The rows are grouped in 4 ways, from coarse to fine. Each group lies inside one group of the grouping before and may be the whole of it. The rows also spread widely along 15 directions, which tell nothing about the answers.
Some rows, each with its group in each grouping after it:
[-3.21, -0.95, -0.56, +1.51, +2.02, -0.67, +0.49, +1.05, +1.15, -2.59, +2.66, -0.52, +0.57, -2.24, -0.07, -0.45, +0.10, -1.15, +0.09, +1.39, +1.05, +0.03, +0.38, +2.37, -1.14] => K_500 vik toti Dono
[+0.17, -1.78, -0.68, +1.73, +0.63, +0.26, +2.25, +1.13, -0.86, +0.52, -2.14, +0.95, +0.32, -1.16, +2.62, +1.81, -0.49, -0.87, +0.78, -0.34, -0.13, +0.95, -0.62, +0.32, -0.95] => K_500 taped vek Fusam
[-1.43, -0.59, -2.77, +0.81, +0.86, +2.01, -1.03, +0.14, +0.63, +1.24, +0.93, +1.84, +0.68, +0.29, +1.49, -2.02, +0.78, +0.54, -0.86, +0.26, +1.43, +0.21, +1.54, +0.24, +2.32] => K_472 vob fotif bova
[-2.33, +0.30, -1.42, +3.10, +0.23, -1.53, +3.61, +2.10, -0.08, +0.77, -1.77, +2.59, -0.28, -1.47, +2.22, +0.95, -2.13, -0.51, -0.72, -1.30, -1.55, -2.48, +1.00, +1.91, +0.46] => K_500 taped vek lofe
[-3.09, +1.70, -0.57, -1.42, +0.35, -1.18, +2.12, +0.90, -0.77, +2.82, -0.32, +0.21, -0.99, -2.26, -0.96, -2.46, -0.56, -0.05, -1.95, -1.92, -0.44, -4.20, +1.58, +2.80, -1.43] => K_472 vob Gof Zus
[-1.53, +0.44, +0.80, -1.42, +0.65, -0.50, -1.51, +1.61, -0.03, -2.05, -1.96, -0.86, +0.91, -1.40, -1.83, -0.89, -0.33, +0.62, -0.26, +2.34, +1.24, +1.30, -1.10, +0.41, +1.37] => K_472 tatu motis siz
[-2.44, -0.80, +0.33, +2.22, +2.03, +3.77, +0.15, -0.99, +1.02, +0.95, -0.08, +1.91, +0.78, +1.46, +0.92, -1.19, -2.12, +2.45, +0.70, -2.00, +0.38, -0.56, +0.48, +1.18, -3.34] => K_472 vob Vib Rure
[-0.12, +0.38, +0.66, +3.46, -0.83, -1.56, +1.35, +0.60, +1.76, -0.65, +1.96, -2.72, -1.16, -0.73, -0.56, -0.18, +1.37, -2.75, -1.31, +0.36, -1.07, -0.56, -0.98, -0.90, +0.37] => K_472 vob Gof Zedi
[+0.00, -0.85, +0.73, +1.94, -0.56, -0.26, +0.11, -0.04, -0.12, -5.07, +0.72, -0.45, -0.59, -1.33, -0.79, +3.33, +1.22, -3.21, -1.17, -0.68, +2.26, +1.63, -2.83, -0.18, +1.15] => K_472 tatu luzi zek
[-1.20, +1.79, -0.03, +0.76, +0.89, -0.49, -0.79, +0.57, +1.43, +0.02, +0.73, -3.38, -0.83, -1.95, -0.19, -0.60, -1.81, -2.28, +1.77, +1.42, +3.46, -1.77, +0.00, -0.62, -2.58] => K_500 dabun Lek rapu
[+0.10, -0.12, +1.52, +0.97, +1.08, -0.14, +2.23, +0.13, +0.64, -1.42, -0.40, -0.87, +1.02, +1.71, +0.41, +1.76, -1.93, -2.64, +1.26, -3.22, +2.79, -0.67, -4.97, -0.20, -1.20] => K_472 vob Vib nobev
[-1.66, -0.65, +1.92, +0.68, +1.97, -1.30, -0.58, -1.06, -0.28, +0.13, -2.50, -1.02, +0.84, -2.44, -3.03, -1.25, +1.14, +1.66, +0.19, -2.27, +0.96, -0.60, +1.35, +2.88, -1.30] => K_472 tatu veran domaf
[-1.04, +1.03, -0.54, -1.64, +1.70, -4.17, -2.76, +2.68, +1.72, -2.31, -1.95, -0.44, -1.35, +0.05, -3.04, -0.24, -1.25, +1.91, +0.80, -0.79, +3.02, +0.03, -0.67, -0.25, -1.91] => K_472 tatu veran rezi
[-2.22, +0.49, +2.50, +2.99, +2.01, +0.98, +1.36, -1.39, +0.96, -0.05, +0.60, -2.27, +1.41, -1.66, -1.02, -1.18, -0.11, -0.15, +0.49, -0.10, +0.25, -0.91, -1.67, +1.15, -2.63] => K_472 vob fotif bova
[-0.41, +0.36, +0.22, +0.82, +0.11, +1.41, +0.13, -0.74, +2.36, -0.77, +1.33, -1.79, +1.85, +1.13, +0.21, -2.79, -0.69, -0.77, +1.50, +2.85, -2.38, +0.75, -1.51, +0.69, +0.19] => K_500 dabun Lek rapu
[+1.10, -1.37, +0.33, +0.27, +0.28, +1.34, +1.56, -0.71, -1.24, -1.32, +2.42, -0.79, +0.64, -0.94, +1.65, +1.40, +1.15, -3.57, -0.06, +0.45, +1.50, +2.02, -2.93, -0.32, -0.25] => K_472 tatu veran domaf
[+0.42, -0.44, +0.34, +0.50, +1.33, +0.75, +2.21, -1.70, -1.07, +0.38, -0.25, -0.85, +2.03, -2.82, +1.49, +0.17, -0.54, -1.40, +2.29, +0.98, +0.49, +0.10, -1.19, +2.19, -1.37] => K_500 taped vek lofe
[-3.39, -2.51, +0.57, +0.82, +1.82, -0.91, -0.26, +2.85, +1.21, -0.74, -0.37, -1.21, -0.31, -0.18, -1.65, -0.85, +0.94, -0.40, -0.82, -1.24, +0.94, +0.34, +1.27, +1.66, -0.78] => K_472 vob Gof Zedi
[-2.67, +1.08, +0.79, -3.91, -1.11, +2.77, -0.05, +1.32, +0.34, -0.90, -0.99, -0.54, +1.75, +1.95, -1.00, -2.99, -2.20, -1.32, -0.49, +1.12, -0.70, -0.79, -1.86, +1.98, +2.78] => K_472 tatu motis siz
[+1.09, -0.23, -1.12, +0.05, -2.45, +2.06, -0.31, -1.84, +0.54, -1.06, +0.19, -0.67, -0.16, +0.57, -0.48, +0.50, +1.60, -3.59, -0.18, -1.98, +0.53, -0.40, -0.76, +1.12, +2.53] => K_472 vob fotif bova
[+1.36, +0.57, -1.84, -0.72, -1.41, +1.22, -1.94, -1.46, +1.31, -1.76, +1.49, +0.33, -0.31, +1.06, -0.66, -0.64, +0.86, -0.76, -0.16, +0.05, +0.81, +0.78, -1.19, -0.40, +1.48] => K_472 vob Vib Rure
[-1.27, +1.59, +1.77, +1.82, -1.09, +4.06, -1.38, -1.62, +1.54, -0.32, +1.64, -1.38, -0.23, +1.22, -1.23, -2.60, -1.80, -0.63, -0.75, +0.42, -0.40, -1.42, +1.90, +0.17, +0.82] => K_472 tatu veran domaf
[-0.44, +2.71, +0.26, +2.36, -2.68, +1.96, -0.82, -1.83, +2.22, +1.88, -1.55, -3.96, -0.58, -0.49, -1.03, -1.90, +0.86, -2.20, +0.60, +0.27, -0.59, -2.23, -1.86, -1.35, -0.02] => K_472 vob Gof Zedi
[+1.17, +0.80, +2.28, -0.42, +0.49, -1.06, +1.93, -0.29, -2.12, +0.63, -3.10, -2.06, +0.67, -3.85, -0.52, +0.80, -1.43, -1.26, +0.97, +0.22, +1.68, -1.08, -0.45, +1.01, -0.60] => K_500 taped vek Fusam
[+0.84, +0.82, +0.98, +0.34, -0.48, -1.12, +0.69, +1.13, +1.71, +1.18, +1.28, -3.64, +0.03, +0.70, -0.77, -2.22, -0.83, -2.79, +0.26, +0.59, +0.21, -1.31, +0.44, -0.45, +1.74] => K_472 vob Vib Rure
[+0.21, +0.76, -0.45, +1.60, -1.88, -0.65, +0.02, +0.50, +0.80, -1.33, +0.75, -0.62, -2.44, -1.12, -1.02, +0.62, +1.19, -0.72, -1.76, +0.92, -2.06, +0.42, -0.55, -1.03, -1.34] => K_472 vob Gof Zus
[+1.35, -0.48, -0.40, -3.11, -0.79, -0.64, -2.00, +1.13, +0.44, +0.21, -0.48, -3.40, -1.04, -0.49, -1.86, -1.14, +1.23, -1.93, +0.89, +1.06, +1.65, +1.06, +0.45, -0.26, -0.30] => K_472 vob Gof Zus
[-0.03, -2.56, +1.10, +0.84, +1.35, +0.36, -2.30, +0.74, +1.56, -1.08, -1.15, -0.82, +0.49, +3.06, -1.81, -0.88, -0.34, -0.28, +0.66, -3.80, +3.17, +0.75, +2.19, +0.64, +1.96] => K_472 tatu veran domaf
[-1.98, +0.16, +0.70, +1.92, +1.73, -0.15, +1.24, +0.50, +2.92, -3.12, +2.13, -0.97, +1.87, +1.45, +0.05, -0.52, -3.09, -1.51, +2.66, +1.23, -1.25, -0.35, -1.82, +3.15, -0.94] => K_472 tatu veran domaf
[+0.13, -0.54, -0.69, +0.63, -0.18, +1.11, -0.33, -0.45, +1.03, +0.90, +1.90, -0.84, -0.09, +2.01, +0.59, -1.44, +0.88, -2.20, -0.35, -2.10, +1.53, -0.22, -0.22, -0.69, +0.93] => K_472 tatu veran domaf
[+0.46, -0.25, -4.64, -0.37, -0.65, +3.04, -1.15, -1.26, -0.96, +0.51, -0.06, +2.35, -0.40, -2.37, +3.24, +1.32, +0.40, -1.27, +1.20, +1.43, +2.47, +0.69, +0.35, +0.73, +0.28] => K_472 vob Gof Zedi

New rows. What belongs after each?
[+1.45, -0.16, +0.50, +1.70, +0.13, -2.16, +1.80, -2.59, -1.19, -1.22, +1.54, +1.04, +0.64, -2.38, -1.06, -0.35, +2.88, -0.36, -2.87, -2.84, +0.42, -0.58, -0.37, +0.98, +2.67] => K_500 vik toti Dono
[-0.32, +0.86, +1.03, +3.08, +0.48, +0.64, +1.20, -0.46, +0.38, -0.36, -1.26, -0.13, -0.15, -1.67, +0.22, +0.74, -1.98, +0.70, +0.85, +0.77, -1.01, -0.55, -0.56, +0.54, -2.39] => K_472 vob Gof Zus
[-0.04, -1.08, -0.56, -0.03, +0.09, -0.18, +0.33, +0.00, -1.16, -1.13, -0.22, +0.92, +0.36, -2.11, +0.08, +0.10, +1.86, -0.34, -1.54, -0.06, +0.86, +1.24, -0.56, +0.21, +1.29] => K_500 vik toti Dono
[-0.90, +1.87, +1.36, +0.02, -1.32, +3.59, -0.14, -2.73, -1.18, -0.09, -1.04, +0.01, +0.27, -2.80, -1.38, -1.36, -0.19, +0.72, -1.36, +1.34, -1.03, -1.02, -0.33, +1.30, +0.05] => K_472 vob Gof Zedi
[-0.70, +0.07, +0.66, +0.68, +1.21, -0.99, -1.63, +0.03, +3.08, -1.44, +0.71, -2.96, +0.50, +1.63, -2.34, -2.01, -2.01, -2.02, +2.18, -2.11, +3.05, -2.21, +2.41, +2.11, +1.11] => K_500 dabun Lek rapu
[-0.02, -0.72, -0.37, -0.04, -0.10, +1.19, -0.07, +0.27, +2.12, -0.39, +0.42, -1.25, -0.07, +1.86, +0.10, -0.31, -0.76, -0.92, +2.14, -0.08, -1.15, +0.79, -1.80, +0.50, -3.29] => K_472 vob Vib Rure
[+0.59, +0.75, -1.93, +0.15, -1.97, -0.38, -2.14, -0.96, +3.57, -3.36, +1.96, -0.68, -0.45, +1.93, -2.10, -1.17, +0.98, -0.95, +0.50, +0.88, -2.04, +0.65, -1.07, +1.02, +1.44] => K_472 vob Vib Rure
[-0.32, -1.61, -1.21, -0.50, +0.75, -3.42, +2.20, +2.36, -1.61, +1.94, -2.18, -0.61, -0.57, -3.40, +0.46, +0.61, +0.68, -2.39, -0.15, -1.97, +1.61, -1.64, +3.40, +2.72, +1.07] => K_500 taped vek Fusam
[+0.77, +1.62, -1.05, +1.38, -0.29, -0.75, +0.31, -1.09, -0.21, -2.24, +1.31, +0.44, -0.37, -3.70, +0.10, +1.13, -0.06, -0.31, -0.08, +3.18, -0.22, +0.45, -1.07, +0.60, -0.23] => K_472 vob Vib Rure
[-0.10, -1.37, -0.26, +1.66, -0.41, +3.66, -0.37, -1.66, -0.84, +1.04, -2.35, +1.01, +0.86, -0.82, +1.41, +0.03, +0.92, +0.38, +0.58, -0.01, -0.70, +1.62, +0.04, +0.49, -0.23] => K_472 tatu veran domaf
[+0.02, -1.46, +1.28, -0.41, +1.05, -1.56, +1.02, -1.02, -2.01, -2.19, -2.83, +0.12, +1.27, -3.42, -2.40, +1.91, +1.68, -1.04, -0.36, -2.96, +2.44, -0.05, -0.68, +3.62, +1.43] => K_472 vob fotif bova
[+0.37, +0.85, -2.30, -0.45, -0.71, +1.12, -0.55, -0.08, -0.42, +1.17, -0.29, +1.71, -0.83, -0.89, +1.61, -0.53, -0.44, +0.66, -0.07, +1.47, -0.74, +0.46, +0.43, -0.37, -0.56] => K_472 tatu veran domaf
[+1.30, +1.86, +0.26, +0.39, -0.02, +0.10, -0.76, +0.17, +0.51, -0.12, -0.62, -1.24, -0.25, +0.06, +0.30, +0.20, -3.04, -1.80, +1.17, -0.39, +3.77, -1.52, +0.28, -1.03, +1.66] => K_472 tatu luzi zek
[-1.20, -2.03, +0.70, +2.54, +1.80, +0.02, +0.49, +0.85, -0.16, +0.75, -0.88, -0.78, +0.56, -1.54, +0.32, -0.33, -0.45, -1.09, +0.66, -1.14, +1.65, -0.28, +3.58, +2.17, +0.73] => K_472 tatu veran rezi
[+0.29, +1.17, -0.93, +0.07, -1.28, -0.54, -0.77, -0.46, +0.42, +0.29, +1.49, -1.14, -1.43, -0.66, -1.53, -1.49, +1.02, -2.25, -1.95, -1.74, +2.14, -2.23, +2.15, +0.35, +2.95] => K_472 vob Gof Zus
[-3.18, +1.08, -1.89, +0.15, -0.21, +0.94, -1.11, -0.79, +0.65, +0.20, +0.04, +2.08, -1.06, -1.71, -1.31, -2.60, -0.13, +2.08, -1.65, -0.42, -1.40, -2.30, +4.00, +2.96, -0.56] => K_500 dabun Lek rapu
[-4.52, -0.44, +0.03, +1.62, +0.77, +3.02, -1.11, -0.44, +0.92, -0.82, -2.84, -0.49, +1.13, -0.52, -1.16, -0.33, +0.08, -1.18, +0.30, -2.90, +3.75, -2.02, -0.99, +2.36, +0.83] => K_472 vob Gof Zedi
[+1.12, -0.30, +0.02, +0.78, +0.24, -2.46, +1.31, +2.08, -0.83, -1.67, +0.79, +0.10, -1.57, -2.28, +0.54, +1.74, +0.00, -0.70, -1.20, +1.73, +0.18, +1.57, -0.61, -1.60, -1.17] => K_500 taped vek lofe
[+2.12, -1.27, +1.21, -0.23, +0.57, -2.89, +0.43, +2.14, +0.14, -1.61, +0.36, -2.29, -0.39, -0.89, -0.75, +0.34, +0.63, -0.99, -0.15, +1.99, +0.05, +2.58, -0.48, -1.34, -0.01] => K_500 taped vek Fusam
[-0.29, +1.55, -1.01, +5.29, -1.30, +0.49, -0.55, -1.72, +2.57, -0.30, +0.49, -0.50, +0.31, -0.76, +0.52, -1.53, +1.76, +0.67, -0.27, +3.18, -3.89, +0.97, -1.26, -1.22, +1.21] => K_472 tatu veran domaf
[-2.20, +2.12, -3.17, -0.12, +0.02, +2.51, -3.10, -0.39, +0.74, +0.83, -2.89, +1.02, -0.66, -2.42, +0.56, -0.57, -1.72, +1.84, +1.99, +2.09, +2.35, -1.20, +0.72, +0.58, -1.86] => K_472 vob Gof Zedi
[+0.13, -0.54, +0.82, +0.65, +0.78, +0.09, +0.42, -2.40, -0.23, -4.05, +3.34, +0.22, +0.59, -1.65, -1.43, +0.08, +1.60, -0.84, -1.40, -0.08, +0.47, +1.13, -1.46, +1.53, -0.22] => K_500 dabun Lek rapu
[+0.70, -0.41, +1.99, +3.62, +0.48, -1.94, +0.75, +0.58, +0.82, -4.09, -1.29, -1.51, -0.47, -1.68, -1.53, +3.23, -0.85, -1.15, +0.99, +0.21, +0.53, +1.08, -2.07, +0.37, -1.20] => K_472 vob Gof Zus
[-1.30, +1.48, +1.84, +1.11, +0.85, +1.22, +1.98, +0.24, -0.53, +1.76, -1.04, -1.43, +0.99, -1.43, +0.93, -1.35, -1.92, -0.39, +0.11, +1.02, +0.84, -1.36, -1.65, -0.97, -1.24] => K_500 taped vek lofe
[+0.39, -3.06, -0.84, +0.53, +0.76, -0.54, +1.09, -0.28, -0.89, +0.27, -1.34, +0.75, +0.29, +0.20, +0.65, +1.10, +2.57, -1.94, -0.69, -5.10, +2.73, +0.55, -0.89, +0.50, +0.57] => K_500 dabun Lek rapu
[+3.16, -0.03, +0.19, +0.36, +0.41, -0.79, -0.30, -1.80, -1.27, -1.89, +0.38, +0.48, -0.62, -1.22, -0.66, +2.06, +0.32, -0.70, -0.40, -2.23, +3.94, +0.60, -1.28, -0.83, +0.29] => K_472 vob Gof Zus
[-3.93, -1.10, +0.62, +1.51, +2.39, +4.27, -2.30, +0.44, +1.03, +1.73, +0.65, -1.41, +0.69, +0.14, -0.11, -3.46, +0.56, +1.80, -0.66, +1.07, +2.70, +0.84, +1.16, -1.22, -1.82] => K_472 vob Gof Zus
[+0.13, -0.48, +3.24, -1.60, -0.16, +0.27, +1.51, +0.54, -2.31, -0.72, -1.69, +1.79, +0.01, +0.14, -2.13, -0.87, -0.83, +1.81, -3.33, -1.81, -2.06, +0.48, +0.24, +1.05, +0.97] => K_472 tatu veran domaf
[+0.15, +0.51, +0.04, -1.24, -0.20, +0.56, -2.02, -0.17, +0.60, -1.47, -1.14, -0.84, -0.34, -0.44, -1.80, -0.53, -0.15, +0.42, +0.34, +0.65, +1.35, +0.60, -0.92, -0.02, -0.33] => K_472 vob Gof Zedi
[-1.16, -0.73, +0.90, +0.01, +0.40, -1.39, -1.01, +2.72, +1.62, -1.19, -2.32, -2.67, +0.21, +0.50, -2.06, -0.46, -0.38, -1.43, +0.73, -0.33, +1.88, +0.16, -0.54, +0.30, +1.26] => K_472 vob Vib Rure
[+0.53, +1.04, +0.12, -1.99, +0.64, -0.72, +0.19, +0.55, -0.12, +1.25, -2.13, -0.34, +0.46, -0.14, -0.59, -1.48, -1.14, +1.40, +0.71, +0.34, +0.03, -0.10, -2.01, -0.21, -1.32] => K_472 vob Gof Zus
[-0.51, -2.14, -0.75, +0.99, +1.53, +0.85, -0.04, -1.56, -0.20, -4.32, +2.98, +1.81, +0.53, -1.52, -0.22, +1.68, +1.40, -0.41, -0.32, +0.14, +0.94, +2.38, -0.73, +2.56, -0.81] => K_472 vob Vib nobev
[+0.47, +2.76, -0.78, +1.11, -0.63, -1.65, +1.22, -2.35, +0.26, -0.23, -1.24, +1.07, +0.90, -1.47, -0.10, -0.46, +0.97, +1.18, -0.39, -0.29, -1.70, -0.67, -4.47, -0.03, -0.06] => K_472 tatu motis siz
[+0.89, +1.03, +0.84, -1.43, +0.64, -0.67, +1.45, -0.51, -1.73, -1.34, -1.35, +1.20, +1.70, -2.79, -0.05, -0.22, -1.70, +1.13, +0.15, +2.53, -1.47, +0.69, -1.07, +2.13, +1.07] => K_472 tatu luzi zek
[+0.32, -0.85, -0.53, -1.83, +3.02, -4.65, +1.37, +3.05, -1.50, +1.72, -0.30, -1.54, +0.52, -2.86, +0.65, -0.21, -0.28, -1.86, +0.91, +0.07, +4.06, -0.27, +0.74, +0.85, +0.41] => K_472 tatu veran domaf
[-0.49, -0.51, -1.09, -1.84, -0.56, +3.69, +1.13, -1.90, -1.72, +0.07, -0.32, +2.51, +1.76, -0.15, +1.11, -0.91, +0.04, -0.95, -1.03, -1.36, +0.39, -0.53, -1.14, +2.68, +2.64] => K_472 vob Gof Zedi
